There are 4 nested groupings, the coarsest first. Each group lies inside one group of the grouping before and may be the whole of it. The rows also spread widely along 14 directions, which tell nothing about the answers.
Some rows, each with its group in each grouping after it:
1, 9, 4, -5, 5, -1, 2, 2, -1, 3, 5, 1, -5, -5, -3, -1, 3, -2, 8, 9, 0, 0, 4, 8, 3, -8, 13, -3, -3, -3, -7, -2, -5, -1, 3, 4, 8, 13  Gori z24 misig datu
19, 22, 6, 6, -7, -7, 7, -9, -6, -8, 14, 3, 6, 1, 4, -12, 9, -1, -5, 24, 13, -5, 6, 17, -3, 1, -9, 0, 7, -17, -5, 11, 7, 2, 13, 5, 11, -3  Gori z938 lanad doz
4, -3, -5, 2, 2, -1, -5, 3, -9, 2, 4, -2, 3, 12, -3, -11, -6, 6, -17, 10, 2, -13, -4, 8, 3, -3, 8, 9, -6, -21, -4, 0, 6, -1, 2, 1, -5, 1  Gori z499 fik Tet
1, -8, 2, 10, 4, 12, 8, 5, -21, -1, -7, 0, -8, -5, -5, 1, 10, -6, 10, 0, 11, -2, -6, 5, 2, -16, 2, -8, -1, 0, 2, -4, 6, 3, 14, 1, 4, -6  guv z331 zos dor
14, 9, -6, 3, 0, -17, -3, 1, -1, 0, 7, -13, 6, -7, 1, 3, -7, 9, 6, -11, -4, 14, -5, 8, 11, -7, -5, -3, -2, 5, 11, -13, -7, -10, 12, 3, 4, -13  Gori z24 mavo kesup
-4, 6, 4, 4, 5, -1, -3, -3, 4, -11, -9, 0, -7, -15, 0, 14, 4, -9, 14, -15, -8, 23, 10, 7, 7, 7, -3, 4, 6, 6, 9, 1, -27, -3, -3, -1, 16, -3  Gori z24 tane bez
13, -3, 12, -9, -1, 5, 7, 9, 19, -4, -7, 6, -5, -3, -1, 6, 2, -5, -2, -5, 4, 17, -14, 10, -8, -10, -11, 6, 15, 23, -13, -1, 11, -11, 2, 1, 2, -12  Gori z499 fik nes
5, 0, -1, 9, 8, 1, -3, 9, -4, -1, -7, -3, 0, 17, -15, 6, 0, -1, 0, -10, 4, 10, -9, 11, 10, -13, 8, 6, 2, -8, 11, -8, -7, -8, 4, 3, 13, -10  guv z580 gub soza
7, 3, 11, 2, -7, -5, 5, 9, 1, 1, -7, -7, 5, 2, 9, -1, -3, -2, -6, 21, 0, 14, 5, 4, -7, 11, -9, 6, 10, -12, -2, 8, 12, -7, 10, 3, -2, -4  guv z580 berev Ribon
4, -3, -3, -14, 1, 0, 0, 2, 11, 6, 7, -5, -3, -9, -2, 3, -9, 9, 3, -6, -2, 3, -3, 0, -1, -6, 4, 1, -6, 20, -6, -15, 13, -12, 0, 3, -9, 2  Gori z207 sovi dato
6, 22, 3, -7, 8, -10, 0, -1, 6, -8, -3, 3, 0, 3, -8, -2, -6, 15, -3, 7, 4, 2, -11, 14, 4, -11, 21, -10, 3, -7, -2, 9, 2, -4, 4, 1, 12, 8  Gori z24 tane fedod
-6, 0, 5, 2, 2, -1, 3, -11, 5, -12, -5, 9, -8, -17, 7, 4, 9, -4, 1, -11, 0, 2, -5, -3, -2, 6, -7, -2, -2, 12, 2, 9, -10, 6, -1, -5, 3, 2  guv z477 mulef Vos
14, 9, -5, -16, 5, -14, 4, -3, 18, -10, -8, -5, -3, -14, 1, 5, -12, 11, -5, -26, -4, 15, -16, 4, -1, 2, 1, -13, 11, 24, 0, 10, 6, -12, -1, -3, -2, -14  Gori z938 sava lun
-4, 8, 2, -5, 8, 10, 2, -13, 10, -11, -4, 8, -14, -9, -10, 14, -9, 0, 9, -4, 1, 2, -8, 0, -6, -7, -3, 1, -2, 26, 10, -7, 12, 7, -3, -4, -6, -10  guv z580 berev Bimez
8, 16, 6, -1, -14, -1, 1, -6, -2, -5, 14, 7, 10, 17, -1, -8, -3, -1, -13, 27, 17, -17, 6, -1, -15, 2, -9, -2, 8, -10, -3, 14, 27, 11, 3, 5, -3, -8  Gori z938 sava diri
-1, -26, 1, 4, 12, -2, 4, 13, -14, 8, -9, -1, -1, -12, 20, -11, 21, -14, -6, -28, -2, 1, -13, 5, 17, -6, 4, -3, -5, -3, -11, 7, -39, -4, -1, -5, 5, 8  guv z331 zos dor
14, -8, -15, -18, 19, 7, 2, -7, 23, -9, -9, 4, -15, -4, -10, 0, -14, 8, -26, -29, -8, 2, -18, 16, 3, 2, 4, 18, 6, 13, -12, 2, 6, -17, -14, -8, -13, -14  Gori z24 tane bez
14, -10, -9, -1, 5, -16, 8, 12, -7, 16, -1, -15, -11, -12, 17, 4, 0, -8, -5, -8, -17, 10, 1, -5, 5, 7, 1, -1, -10, 1, -7, -3, -2, -9, 12, -2, -14, 6  guv z477 mulef Vos
9, 2, -9, -5, 12, -1, -4, -9, -2, 0, 13, -5, 6, -11, 4, -16, -1, 6, -4, -14, 0, -12, -8, 20, 20, -9, 9, 6, -6, -4, -2, -7, -25, -9, -4, 0, 4, 1  Gori z24 tane bez
-6, -2, 3, 7, 2, -6, -2, 8, 5, 7, 3, 17, -14, 13, -7, 14, 14, -7, -3, 8, -3, 3, 7, -7, -4, -6, 7, 10, -16, -5, -9, -8, -1, 6, 4, 2, 3, 19  Gori z24 mavo kesup
-1, 16, -1, 4, 5, -19, -10, 1, -8, -1, -5, -4, -3, -1, 7, 13, -18, 7, 4, 8, -16, 6, -6, -6, 0, -4, -2, -7, -10, 7, 17, -7, 2, 14, 7, -5, -10, -6  Gori z499 fik Tet
1, -5, 5, -13, -2, 1, 8, 16, 12, 9, -2, -7, -6, -15, -6, 8, 3, -2, 21, -8, 1, 20, 4, -2, -1, -9, 13, -10, 2, 19, -12, -9, 8, -19, 5, 8, 6, 12  Gori z938 lanad doz
-10, 9, 7, 11, -10, 4, -7, -2, -11, -2, 4, -3, 9, 7, -1, 1, -9, 0, 5, 27, 5, -5, 14, -5, -5, 7, -7, 5, -3, -15, 16, -3, 9, 9, 4, 4, -2, -3  guv z580 berev Bimez
0, 2, 5, -7, 2, 0, 2, 6, 5, -3, -5, 7, -4, 5, -1, 3, 4, -10, -4, -7, 4, 2, -2, 0, -4, -2, 6, -7, 8, 4, -7, 16, -2, 3, -6, 1, 6, 2  Gori z938 sava diri
-8, -1, -2, 15, -6, -6, -8, -10, -22, -13, -1, -1, 10, -10, 17, -10, -4, 4, -8, 2, 2, -9, -1, -4, 2, 9, -21, -5, -4, -12, 14, 9, -6, 16, 4, -6, -8, -16  Gori z938 lanad doz
-6, -1, 6, 9, -6, -19, -4, 11, 3, -3, -15, 11, -2, 18, 7, 13, 6, -6, -19, -8, -1, 11, -6, -19, -11, 11, -9, -4, 3, -1, 5, 18, 0, 12, 0, -4, -2, -2  guv z580 gub soza
4, -8, -2, 5, 0, 16, 12, -7, -10, 0, 9, 9, -12, -1, -9, -7, 16, -8, -3, 6, 18, -18, 1, 4, -3, -10, 1, 6, -6, -5, -9, -3, 14, 5, 8, 2, 0, 3  guv z580 berev Bimez
2, 8, 16, 2, 10, -3, 12, 12, -2, -7, -20, 14, -20, -5, 4, 14, 23, -23, 10, 0, -3, 23, 4, 9, -3, -3, 8, -10, 13, -2, -11, 23, -18, 6, 5, -2, 23, 12  Gori z938 lanad doz
-8, -7, -1, 4, -7, -3, -7, 9, -4, 4, 2, -1, 3, 7, -1, 6, -1, -5, 1, -8, 2, 3, 6, -12, -1, -1, -4, 0, -2, 3, 5, -3, -1, 3, -3, 3, -2, -3  Gori z24 tane fedod
-1, -6, 8, -4, -4, 10, 2, 10, 5, 8, 3, -6, 2, -2, -3, 6, -5, -4, 15, 9, 2, 6, 1, -2, -3, -10, 0, 4, -2, 13, -1, -15, 13, -10, 5, 7, -3, 1  guv z477 mulef Vos
6, 12, -3, 8, 5, -5, -11, -3, -1, -1, 12, 0, 9, 17, -10, 2, 0, -6, 4, -10, 3, -1, 3, 13, 14, -8, 5, 8, -2, -8, 14, -6, -24, 0, -5, 6, 18, -6  Gori z938 sava lun
-17, -16, 3, 3, 3, -8, -16, 29, -10, 17, -5, -1, 12, 22, 8, 3, 0, -11, 1, -14, -3, 2, -5, -15, 8, -15, 14, -6, -10, -2, 3, -3, -23, 7, -10, 3, 0, 10  Gori z938 lanad doz

New rows, each followed by its group in each grouping:
1, -3, 2, 0, -3, -3, 5, -1, 3, -8, -7, 2, -2, -3, -2, 0, 2, 9, -7, -7, 9, 1, -13, -4, -5, -1, 0, -8, 3, 6, -1, 10, 12, -3, 7, -1, 0, -3  guv z477 mulef Vos
16, 16, 4, -7, 16, -14, 7, 13, 11, 1, -13, 6, -19, 9, -5, 19, 0, -9, -1, -1, -12, 23, -6, 10, -3, -8, 12, -3, 6, 6, -7, 8, 3, -3, 4, -2, 7, 3  Gori z938 lanad doz
5, -9, 10, -11, -1, 12, 9, 3, 7, -6, -7, 0, 5, -11, 9, -14, -1, 4, -8, 1, 13, -1, -18, 9, -6, -6, -8, -1, 13, 11, -12, 7, 14, -9, 2, 0, -7, -9  guv z580 berev Ribon
-6, -10, 7, -6, 2, 13, 1, 3, 2, 0, -2, 3, 1, -4, 6, -6, -3, -2, -3, 6, 3, -7, -7, 1, -2, -4, 2, 5, -1, 4, -8, 0, 5, -2, -3, -1, -7, 3  guv z477 mulef Vos
9, -7, -7, 1, 5, -5, 12, -4, -5, -5, -5, 1, -14, -12, 2, -5, 9, 7, -13, -7, 3, -4, -12, 3, 1, 1, 5, -5, -6, -4, -9, 9, 10, -5, 14, -4, -4, 4  guv z477 mulef Vos
-7, -7, 14, -16, 11, 16, -3, 19, 12, 8, -8, 5, -6, 9, -1, 15, -5, -23, 13, -9, -6, 14, 1, 2, -4, -12, 9, 3, 11, 22, -6, -1, -11, 0, -20, 2, 3, 2  Gori z207 sovi dato
-18, -14, -1, 2, -15, 11, -3, -9, 6, -1, 14, 1, 5, -8, -8, -3, 7, 2, 8, -8, 14, -13, 11, -16, -1, 5, -1, 4, -11, 8, 3, -8, 2, -2, -5, 7, 1, 9  guv z477 mulef Vos
-3, 0, 3, -9, 5, 3, -1, 8, 1, 17, 9, -4, -5, -4, 9, 7, -14, -9, 12, 17, -12, -5, 4, -8, -3, -9, 5, 4, -15, 15, -2, -18, 9, 4, -1, 2, -18, 11  guv z477 mulef Vos
-6, 5, 1, 3, -1, -4, 2, -8, -4, -2, 5, 3, -7, -10, -1, 4, 8, -1, 8, 1, 3, -6, 6, -7, 1, 2, 5, -7, -10, 3, 5, 1, -3, 7, 4, 1, 2, 10  guv z331 zos dor
-4, -14, -2, 3, -6, 1, -7, 8, 4, 13, 11, -1, 8, 16, -4, -2, 1, -1, -7, -4, 7, -7, -1, -9, 2, -6, 1, 14, -13, 0, -1, -15, 2, -5, -2, 6, -6, 4  guv z580 berev Bimez
11, 11, -2, -7, -10, -10, 0, -4, 5, 2, 14, -7, 4, -2, 4, -3, -8, 0, -6, 9, -1, -4, 9, -1, -6, 11, -6, 3, 2, 1, -2, 3, 12, -1, 1, 4, -7, -3  Gori z499 fik Tet
16, 2, 8, 12, -3, -15, 5, 13, -1, 6, 3, 11, 3, 21, -4, -4, 19, 9, -15, 16, 16, 1, -21, 7, -1, -21, 1, 2, -7, -12, -11, -7, 15, -6, 25, 6, 9, 5  guv z580 gub soza
-10, -12, -3, -4, 2, 10, 0, 2, 6, 4, 2, 1, -7, 0, -10, 7, 3, -11, 7, -19, 2, -2, 5, -8, 2, -1, 12, 2, -4, 10, 1, -2, -7, -3, -10, 3, 3, 8  guv z477 mulef Vos
3, -9, -7, 3, 1, 10, 3, -7, -4, -10, 4, 10, -6, 10, -16, -6, 15, -2, -13, -21, 17, -12, -2, 9, 2, -3, 6, 3, 5, -8, -5, 12, -3, 0, -4, 1, 12, -4  Gori z207 sovi dato
-15, -23, -3, 6, 0, 2, 4, 8, -14, -2, -15, -9, -5, -20, 6, 0, 11, -5, 9, -29, 1, 9, 0, -10, 8, 5, 9, -14, -2, 0, 3, 9, -20, -5, 3, -2, 7, 8  guv z477 mulef Vos
-3, 6, 3, -4, 1, 3, -6, -13, 21, -5, 9, 7, -4, -12, 3, 8, -3, -9, 3, -1, -11, 7, 14, 3, -1, 16, -13, 20, -4, 12, 0, -7, -12, -3, -13, 0, -1, -1  Gori z938 sava lun
-29, 2, 2, 0, -4, 15, -8, 2, -9, 2, 5, 2, 0, 5, -21, 2, -6, 6, 19, 24, 9, -15, 20, -11, -2, -7, 27, -5, -15, -14, 5, -8, 14, 8, -4, 8, 3, 23  Gori z938 lanad doz
1, 12, 8, 6, 0, 11, -3, -11, 3, -7, 8, 15, -3, 15, -11, 8, -1, -9, 0, 15, 9, -10, 3, 3, -7, -5, -11, 13, 1, 4, 8, -3, 10, 13, -4, 2, 1, -12  guv z331 zos dor
1, 8, 17, -2, -2, -1, 6, 11, 8, 5, -2, -2, -2, -4, 2, 8, 12, -13, 17, 9, 1, 19, 10, 4, 0, -1, 8, -1, 6, 2, -4, 2, -12, -8, 4, 7, 18, 16  guv z580 berev Bimez
-8, 3, 8, -10, -4, 7, -2, 4, 3, 0, 5, 3, 3, 4, -3, 2, 2, -12, 10, -7, 8, -3, 9, -3, -4, -3, 9, -10, 9, 9, -1, 11, -7, 6, -13, 5, 10, 7  Gori z207 sovi dato
-2, -13, 0, 9, -9, 6, 4, -5, -9, -8, -3, 4, 1, -4, 3, -11, 7, 4, -16, 3, 13, -9, -3, -2, -4, 8, -13, 4, 0, -11, -3, 6, 13, 1, 7, -1, -7, -8  guv z580 gub soza
10, 5, -1, -2, 8, 1, 0, -9, 7, 1, 15, 7, -9, -8, -4, 5, 3, 1, 10, -5, 1, -1, -8, 11, 4, -17, -5, 7, -11, 23, -1, -23, -1, -2, 5, 2, 2, -3  Gori z207 sovi dato
-9, -30, 0, 9, -6, 15, -2, 16, -13, 5, -1, 1, 5, 9, 3, -6, 14, -21, -4, -19, 10, -2, 6, -4, 3, -2, -8, 9, 3, -7, -7, 1, -13, -1, -7, 3, 2, -7  Gori z938 lanad doz
-1, 0, 7, -1, 5, 3, -3, 7, -5, -2, -3, 2, 5, -1, 9, -4, -5, -2, -1, 5, 0, 1, -7, 7, 2, -10, -4, 0, 3, 0, -2, 0, -7, 3, -1, -1, -2, -6  Gori z24 mavo kesup
9, 8, -3, -11, 1, -11, 4, -3, 3, 3, 7, -4, 0, -8, 5, -1, -4, 2, -1, -12, 2, -6, -8, -5, 1, -3, 5, -14, -1, 18, 1, 6, 3, 1, 0, 0, -7, 0  guv z331 zos dor
-2, 2, 4, 4, 8, -7, -2, 14, -4, 3, -11, 8, -11, 16, 4, 11, 6, -19, -10, 2, -10, 10, 8, 0, -1, 5, 8, 6, 3, -16, -4, 16, -16, 8, -6, -2, 6, 9  Gori z24 tane fedod
-20, -26, -8, -10, 14, 8, -9, 18, 1, -1, -25, -4, -2, 10, -5, -6, -10, 1, -20, -25, -7, 2, -3, -1, 8, 10, 29, 4, 2, -22, -9, 19, -14, -12, -23, -6, -4, 11  Gori z938 lanad doz
7, -7, 3, 12, -5, -13, 1, 3, -6, -5, -7, -8, 8, -6, 19, -8, 7, 0, -14, -3, -3, 10, -3, 5, 5, 16, -15, 4, 5, -16, 0, 13, -14, -9, 10, -2, 3, -6  guv z477 mulef Vos
-11, 4, 6, 2, -3, 2, -9, 12, -14, -7, -10, -12, 13, 4, -7, 6, -11, -1, 20, -15, 7, 9, -6, -2, 5, -15, 8, -21, 12, 8, 22, 3, -10, 6, -2, 3, 13, -15  Gori z499 fik Tet
-8, -2, -6, 2, -2, -12, -7, 10, -21, 7, 1, -14, 9, -6, 10, -1, -8, 1, 9, -10, -1, -2, 1, -12, 8, -7, 8, -20, -6, 0, 12, 0, -10, 8, 3, 2, -4, 0  Gori z24 tane fedod
-2, 3, 3, -1, -1, 3, -5, -1, 2, -10, -4, 1, 6, 3, 0, -4, -9, 4, -7, 6, 3, 1, 0, 6, -3, 5, -5, 5, 6, -7, 2, 8, 6, -1, -4, -1, -1, -10  Gori z938 lanad doz
-4, -14, 6, -12, -6, 13, 5, 10, 1, 15, 12, -3, 6, -1, 3, -15, 5, -5, 0, 11, 11, -17, 5, -3, -1, -6, 16, 1, -5, -3, -19, -1, 9, -8, -3, 8, -4, 21  guv z477 mulef Vos
-11, -8, -1, -3, 4, -2, -4, 13, -3, 5, -11, -6, -1, 4, -3, 8, -13, 6, 3, -4, -3, 3, -8, -12, -1, -7, 14, -9, -7, 6, 6, -3, 10, -1, 1, -1, -8, 4  guv z477 mulef Vos
14, 12, 2, 12, -4, -11, -1, -8, -15, -4, 14, 0, 11, 0, 7, -19, 12, 5, -9, 16, 10, -13, -6, 17, 8, -7, -5, 1, -5, -22, -1, 2, -10, 4, 15, 3, 11, 0  Gori z499 fik Tet
-2, -4, -5, 2, 2, -2, -3, -11, 4, -14, -6, 2, -1, -11, 6, -5, 1, 1, -15, -17, -4, 3, 3, 6, 4, 21, -8, 8, 4, -10, 0, 15, -16, -5, -8, -5, 2, -7  Gori z938 sava lun
-6, 0, -4, -4, 4, 21, 1, -6, -11, -4, 7, 1, -4, 1, -21, -9, -5, 6, 6, 10, 14, -23, 0, 9, 2, -17, 21, -2, -6, -9, -1, -6, 15, 4, -1, 4, 2, 5  Gori z499 fik Tet
-14, -20, 3, 3, 7, 1, -7, 17, 1, -1, -22, 6, -6, 9, -4, 2, 0, 8, -18, -3, -5, 6, -12, -2, 0, 0, 14, 7, -7, -15, -10, 3, 0, -7, -1, -5, -3, 9  Gori z499 fik Tet
2, 11, 8, 1, -2, 0, -7, 2, 2, -2, 4, 3, 11, 12, -1, -5, -9, 4, -6, 20, 4, -2, -2, 11, -2, -5, -4, 8, 3, -9, 0, -2, 5, -1, 1, 4, 2, -5  Gori z24 misig datu
4, 3, 6, -12, 9, 3, 1, 2, 12, 6, 6, 0, 1, -4, -5, 0, 1, -1, 12, -11, 4, 0, -11, 8, 8, -19, 15, -4, -3, 20, -4, -9, -10, -8, -5, 4, 7, 8  guv z331 zos dor
23, 17, -1, 4, 5, -1, 8, -4, -6, -8, 3, 4, -1, 24, -14, -10, 4, 4, -20, 16, 18, -11, -10, 21, -2, -8, 9, 4, 10, -25, -2, 15, 18, 0, 12, 2, 10, -7  guv z580 berev Bimez
7, 7, 13, 0, 4, 1, 6, -6, 9, -3, 1, 18, -10, -1, 3, 3, 10, -3, -5, 17, 4, -1, -9, 6, -7, -6, -9, 8, -4, 8, -10, 0, 8, 4, 7, -2, -1, 3  guv z331 zos dor
25, 20, 2, -7, 4, -13, 11, -16, 12, -16, 4, 10, -5, -12, 6, -11, 6, 13, -17, 3, 8, -2, -19, 19, -4, -2, -7, -4, 8, 5, -13, 16, 12, -4, 10, -3, 3, -7  Gori z938 lanad doz
2, 0, -4, -1, 7, 6, 1, -2, 1, -1, 1, -1, -9, -8, -6, 3, -3, -1, 4, -1, -4, 2, 6, 7, 4, 0, 5, 6, -6, -2, -2, -7, 1, -6, 1, 2, 0, 0  Gori z938 sava lun
10, 6, 4, -3, -1, -9, 3, 16, -8, 8, -1, -6, 2, 7, 9, -1, -1, -10, -2, 9, -1, 7, 5, 4, -1, -2, 4, -6, 9, -9, -6, 11, -1, -1, 5, 3, 2, 2  Gori z24 tane fedod
16, 28, 3, -12, 9, 5, 14, -24, 10, -21, 6, 17, -19, -13, -5, 2, 5, -8, -2, 1, 8, -8, -2, 17, -9, -3, -2, -6, 15, 15, -6, 22, 7, 13, -3, -4, 8, -6  Gori z24 tane fedod
5, 3, -7, 5, -5, -9, 4, -11, -3, -5, 12, 2, -6, -19, 0, -2, 8, 10, 3, -3, 5, -2, 1, 0, 2, -2, -7, -4, -11, 5, -1, -8, 5, -1, 15, 2, -1, 1  Gori z24 mavo kesup
6, 3, -10, -11, 10, -1, 2, -5, 0, 1, 2, -5, -12, -9, 4, 0, -12, -5, -9, -2, -13, -4, 8, 5, 1, 11, 5, 7, -1, -2, -4, 6, 1, -1, -8, -4, -13, 0  Gori z24 tane fedod
0, -7, 10, -11, -4, -5, 0, 25, 10, 12, -6, -12, 6, -7, 7, 5, -3, -2, 12, -4, -4, 25, 1, -2, 2, -6, 7, -5, 7, 12, -9, -7, -4, -20, 3, 8, 4, 7  Gori z24 tane fedod
10, -6, 14, -11, -7, 3, 12, 17, 18, 13, 6, 11, -10, 3, 3, 4, 13, -10, -4, 21, 3, 10, 6, 0, -15, -5, -3, 10, 3, 7, -31, -3, 22, -11, 7, 7, -3, 14  Gori z24 mavo kesup
-1, 2, -15, 6, -1, -11, -7, 3, -21, 4, 4, -12, 4, 5, -4, -2, -16, 13, -4, -1, 0, -9, -2, -7, 5, -6, 5, -10, -11, -8, 13, -7, 12, 5, 9, 1, -12, -9  Gori z24 misig datu
-3, -4, 11, 1, -1, 14, 14, -9, -10, -10, -3, 8, -6, -28, 15, -13, 20, -14, 5, 5, 10, -6, 2, 8, -1, 3, -8, -5, 7, -1, -9, 15, -11, 8, 3, -3, 6, 5  guv z580 gub soza
-16, -33, -6, -12, -2, 12, -5, 1, 18, -1, -2, 1, 1, -19, 0, -4, -3, 11, -3, -37, 5, -1, -14, -12, 1, -5, -4, 4, -9, 32, -9, -14, 4, -15, -13, -1, -16, -4  Gori z938 lanad doz
6, -7, 11, 2, -12, -13, -3, 16, 13, 12, 3, -7, 14, 4, 9, 4, 3, -1, -1, 3, -1, 19, 2, -5, 0, 6, -11, 10, 0, 5, -3, -9, -3, -19, 6, 8, 1, 1  guv z331 zos dor
-8, 11, 5, -13, 1, -9, -9, 2, 8, -7, -8, -2, 11, 3, 4, -3, -17, 9, -7, -1, -2, 1, -5, -4, -2, 6, 11, -13, 7, -1, 4, 19, 0, 2, -11, -1, -2, 1  Gori z938 sava diri
